The same things were measured in two ways. Each way mixes the same 9 hidden numbers, adds some noise and spreads widely along 5 directions of its own, which tell nothing about the thing.
In the rows, 128 means zero.
Some things both ways: the first way, then the second way.
[143 159  89 103 125 150 149 157 124 145 145 117  83 179 134 150 109 103
 153]
[136  86 134 123 158 124  75 139  74 121 166 131 138 139 119]

[152  90 106 153 161 133 158 109 102 107 165 102 123 181 145 111 158 139
 150]
[122 111 136 164 122 181 128 126 105 140 165 100 134  88 129]

[122 119 148 176 165 137 167 140  72  71 122 105 121 106 141  90 153 120
 115]
[122 146 171 165 124 184 151 164 172 130 100  83 116 117 102]

[131 173 133 130 137 137 156 131 114 111 132 121 149 137 143  87 118 125
 148]
[ 85 123 117 127 110 161 154 118 123 109 105 118 171 139  73]

[117 139 115 132 149 137 108 177 109 115  95  99  94 178 112 127 131 131
 110]
[196 118 173 158 157 135  93 171  49 141 161 142 136  97 159]

[141  88 104  82 131  96 106  94 165 178 118 127 131 206  98 144 154 127
  85]
[173 134 141 125 148 113 115  76  66 141 143 172 145 113 176]

[162 104 148 154 188 151 162 118 118 166 162 126 129 161 180  99 159  96
 118]
[101 153  84  96  98 135 135  52 131 156  70 119 160 143 109]

[150 123  72 106 139 117 144 143  98 133 103 123  77 112 122 155 125  99
  86]
[174 131 134 101 147  93  71  88  81 176 146 146 163 139 142]

[105 137 108 176 163 127 145 132  93  73 130  97 122 119 132  97 138 130
 110]
[160  79 130 185 121 145 174 112  90 121 144 100 188  98  72]

[135 138 110 101 158 120 162 136  96 133 133  97  98 167 158 123 142 134
 151]
[121  95  29  98 112  93 133  40 108 151  99 139 144 126 141]

[144  95 137 156 152 150 150 159 103 117 103 125 135 116 144  90 163 136
 117]
[183 127 136 154 102 133 191 125  64 133 108 143 156  73 201]

[ 97 119 105 118 134 136 131 172 122  97 114 125 117 134 114  98 131 151
 126]
[ 96 168 142 159 116 132 158 199 128 122 132 156 134 102 180]

[112 137 112 135 149 108 110 186 110 130  82  73  68 188 116 160 140 147
 111]
[215  75  98 142 175  78  61 106 114 138 155 148  51 101 127]

[147 158 141  95 117 145 138 171 113  82  45 125 141 105  89  81 128 155
 130]
[142 163 133  91 140 135 136 126  29 185 133 167 174  99 155]

[125 135 108 141 122  87 141 178  56 108 100 129 132  95 151 128 108 126
 108]
[170 104 134 106 173 137 100 117 136 112 108 120 136 163  19]

[106 133  93 119 156  66 149 158  74  56 108  96  92  76 118 113 112 169
 107]
[ 90 180 172 166  94 128 134 163 172 131 130 101 144 137 163]

[152 137 142 102 120 163 178 130 179 130 137 155 140 133 111  90 143 132
 167]
[ 89 132  84  46 175 135 126  89  52 185 184 126 172 142  45]

[135 162 140 170 141 134 150 146 110 104 101  88 126 140 143 111 148 152
 148]
[ 61 171  99 101  86 149 110 113 203 147 100  99  77 124 107]

[142 176 103 107 162 128 146 125 156 175 110 119 126 142 145 110 125  98
 104]
[183 125 192 142 111 181  37 128  81 164 146 108 185 121 102]

[149 145 176 117 154 112 145 182 104  95  84 121 129  95 112  77 121 164
 131]
[122 158 145 162 130 140 160 143 145  90  93 142  99 114 125]

[143 161 158 137 171 118 122 147 180 145  98 100 162 173  98  78 134 143
 120]
[127 127 117 182 113 140 100 107 142 109 138 152 114 104 108]

[119 154 149 190 200 142 169 153 157 136 143  93 122 134 151  83 148 108
 126]
[ 89 140 116 153  88 140 121 113 174 136 127  86 147 137  94]

[178 123 103 117 150 160 206 152 105 127 160 152 127  94 169  85 120 108
 172]
[110 125 126 144  86 137 159 130  77 123 116 138 198 114 197]

[106 139 131 103 104 105 133 172 131 115 103 115 123 163 111 126 128 170
 159]
[116 161 150 100 142 100 113 176  68 151 148 145 120 129 229]

Other things, the second way, with their names:
k961: [117 148 122 113  99 122 108 122 147 132  78 125 121 148 237]
k726: [143 115 107 165 152 134 107 120 182 137 118 143  75  99 107]
k879: [101 121 149 151 124 158 115 168 157 124 144 113 125 119 117]
k979: [ 57 166 156  85 135 193 128 167 184 134 126  95 128 151  68]
k987: [ 76 208 203 105  91 154 179 204 100 108 107 128 216 162 200]
k64: [116 168 161 146  79 151 175 144  90 143 131 113 149  87 229]
k237: [158  79 111 111 117 160 124 104  89 127 111  96 150 112  56]
k685: [127  84  86 107 128 156 114 103  97 136 137 131 155 113  65]
k533: [147  90  94 120 145 149 136 125 100 131 133 127 131  97  42]
k747: [139 111 149 116 159 140  90 129  74 122 121 145 132 135 124]
k644: [137  84 122 150 167 174 129  84 153 104 113 108 112 135  27]
k21: [158  85 147 147 137 162 139 143  95 114 123  99 126 113 148]
k526: [109 157 180  92 143 134  78 159  86 139 155 112 131 158 193]
k660: [136 114 146 111 173 168  78 154  81 122 171 151 157 144  73]
k295: [169 102 100 140 133 104  81  96  96 198 161 103 159 110  77]
k456: [172 102 158 157 141 154  75 162 162  84 123 135  58 109 100]
k384: [170  83 112 109 136  95  79 105  81 164 130 121 113 115 186]
k322: [ 99 147 145 132  86 153 160  87 105 130 134 115 226 137 107]
k88: [115 114  53 108  97  98 163 109 118 117  95 156 136 110 140]
k962: [180 130 181 143 162 103 102 147 103 176 165 112 135 123 191]
k399: [104 119  87 138 138  89 102 144 159 126 131 154 122 139 106]
k615: [ 94 189 173 123 125 159 117 163 143 158 108 109 153 148 157]
k766: [143 117  78 138 116 130 143 107 108 132 138 156 117  78 141]
k924: [110 171 148  86  80 135 133 153  21 163 162 124 212 113 165]
k117: [135 106 141 132 129 179 157 130 108 101 144 135 147  99  95]
k507: [158 106 170 210 131 143 110 190 119  74 147 168 129 102 150]
k253: [181  98 155 134  88 147  91 120  49 135  97 118 159 107 195]
k859: [102 140 124 133 130 124  99 188 164 108 120 138  46 111 160]
k733: [133 131  97 122 143  93 139  63  79 158 127 141 175 141  90]
k535: [ 96 101 116 159 110 174 162 173 146 102 104 101 132 111  64]
k995: [135 107 128 149 164  95 166  77  91  83 105 151 149 158 164]
k79: [214  89 122 155 171  94 152 101  86 109  90 163 150 134 162]
k414: [180 104 141 182 149 111 108 102 202  92  64 143 102 146 138]
k92: [104 142 127 167 117 152 137 150 144 125 138 133 112  96 139]
k256: [156 149 153  71 157 165  90 143 122 141  93 125 120 148 113]
k103: [122 118  94  85 164  89 119 128 115 115 140 155 108 152 115]
k184: [111 151 163 145 123 166 107 132 122 122 134 129 142 127 105]
k169: [165 124 184 132 193 120 103 115  64 148 170 115 133 143 131]
k430: [175  97 131 151 149  87  98 100 114 109 115 153 146 148 129]
k739: [159 110 159 131 110 126 125 127  31 140 134 135 222 121 136]
k470: [142 112 123 166  88 126  75 149 133 102 112 147 121 108 109]
k380: [144 105 101 115 160 139 121  64 164 107 102 112 102 149  11]
k226: [109 158 153 179 131 153 144 181 152 114 120 136 117 111 122]
k132: [130 121 151 186 121 169 158 187 140  81 120 135 146 110  89]
k700: [155 114  77  87 109  99  84  89  61 174 157 137 142 101 120]
k658: [110 189 183 145 135 184 133 205 228 120 121 112  70 118 121]
k584: [127 178 238 180 135 228 129 181 116 106 150 119 181 127  96]
k870: [115 152 140  79 126 131 116 118 135 118  98 108 112 162 122]
k248: [103 132 120 116 167 159 181  82  92 148 153 118 169 132  78]
k882: [132 124  91 105 129 114  71 160  96 162 149 143 112 109 124]
k104: [131 166 165 139 150 120  78 184 182 165 128 104 103 149 143]
k831: [128 175 219 165  98 155 108 238 172  86  89 126  90 128 212]
k315: [ 68 166 125  70  99 139 148 141 151 127 127  95 127 147 125]
k49: [ 51 131  81 126 106 135 141 127 205  80  97 132  90 145 118]
k402: [ 89 160 167 148 131 160 178 163 156  94 109 104 137 149 142]
k333: [129 133 145 105 163 137  92 129 116 118 146 145 142 151  91]
k957: [ 78 128 114  86 124 174 190 115 135  86 107 119 153 146  78]
k378: [124 142 117 139 124 160 116 104 124 129 133 150 107  97 121]
k989: [117 205 188  59 116 141  81 151  70 211 147 107 166 145 225]
k25: [160  78 148 162 174 133 124 152 130  90 141 134 101 124 144]
k165: [134 122  85  78 129 120 152  98  85 139  99 151 180 131  99]
k560: [ 71 112 124 104 135 200  93 138 157 114 163  83  96 129  30]
k713: [119 144 143 112 148 128 138 163 137 127 117 124 100 133 181]

Some of these things the first way, each followed by its name:
[134 120  82 106  91 121 141 105 133 135 118 141 160 154 133 128 141 139
 134]  k117
[125 132 141 124 149  91 142 157 112  80 105 105 148 133 111  79 129 191
 153]  k92
[ 92 106  43  84 152 123 119 161  77 115 143 124  64 144 154 144 114 128
  97]  k132
[ 93 163 107 135 135 160 150 143  96  93 143 109 107 147 157 104 127 128
 150]  k535
[ 96 121 125 137 170 134 114 174 108  94 112  98 101 167 111  96 138 129
 106]  k226
[128  78 120  90 143 127 145  61 160 130 174 136 124 190 103 117 172 120
 105]  k248
[ 79 175  88  97  97 114 128 148 138 136  91  90  82 166 130 171 138 156
 132]  k315
[122 105 123 145 109 127 128 161  93 169 111 136 155 178 169 143 150  96
 113]  k256
[137  98  79  47 162  74 123 138  88 113 118 128  96 131 113 110 111 148
  87]  k584
[113  92 105 131 129  73 160 113 109  82 126 124 122  96 103 124 148 152
 104]  k962
[ 79 118 110 144 150  98 141 164 104 100 117 100 100 127 123 129 144 117
  94]  k104
[196 127 180 171 107 155 177 114 161 157 163 188 232 124 145  66 125 108
 174]  k747
[114 140 119 153 111 162 136 125 140 125 124 133 157 157 141 108 149 131
 134]  k533
[146 138 101 162 108 108 166 140  63  94 124 106 123 128 160 144 131 148
 159]  k384
[135 126  99  92 105 113 136 147 150 163 135 154 168 170 127 112 110 123
 148]  k660
[115 151 147 143 171 117 117 146 127 105  97  94 113 158  96 100 137 126
  90]  k733
[108 170 116  67 106  90 153 139 113 101  98 102 103 151  95 141 122 138
 144]  k25
[ 99 137  85  95 111 105 145 187  97 118 103 146 129 103 138 116 104 121
 125]  k987
[106 137  88 132 121 133 137 187  76 114 100 107 112 147 162 130 126 150
 142]  k88
[ 97 132 138 151 132 113 135 129 111 129 141  91 142 209 158 128 152 133
 148]  k21
[152  74 112 157 131 150 163 123 145 174 163 152 141 156 164 131 169 105
 130]  k989
[130 150  82 146 128 136 128 169 116 135  94 100 102 148 150 140 130 155
 138]  k700
[159 123 139 188 168 178 165 178  92  95  92  94 106 123 131  92 161 120
 134]  k64
[109  90 112 148 120  95 119 119 185 167 173 164 222 180 129  87 129 138
 128]  k507
[164 104 109  66 177 146 130 123 170 185 141 120  80 199 131 126 151 128
 117]  k378
[124 128  83 142 111 132 165 115 114  99 147 132 132 125 134 126 136 121
 138]  k879
[150 123 152 121 116 123 198 170 104 101 111 138 132  75 134 101 136 143
 168]  k713
[114  93  55 104 149  96 129  58 161 171 179 140 137 174 145 134 148 114
  81]  k322
[101 137 137 118 155 120 146 140 136 125 116 107 128 155 119  99 149 114
 114]  k615
[148 125 184 159 159 120 193 180 103  96 129 132 153  89 133  65 132 124
 160]  k402
[ 94 125  87 199 178 137 128 144  84  82 126  77  86 143 137 122 149 115
  85]  k295
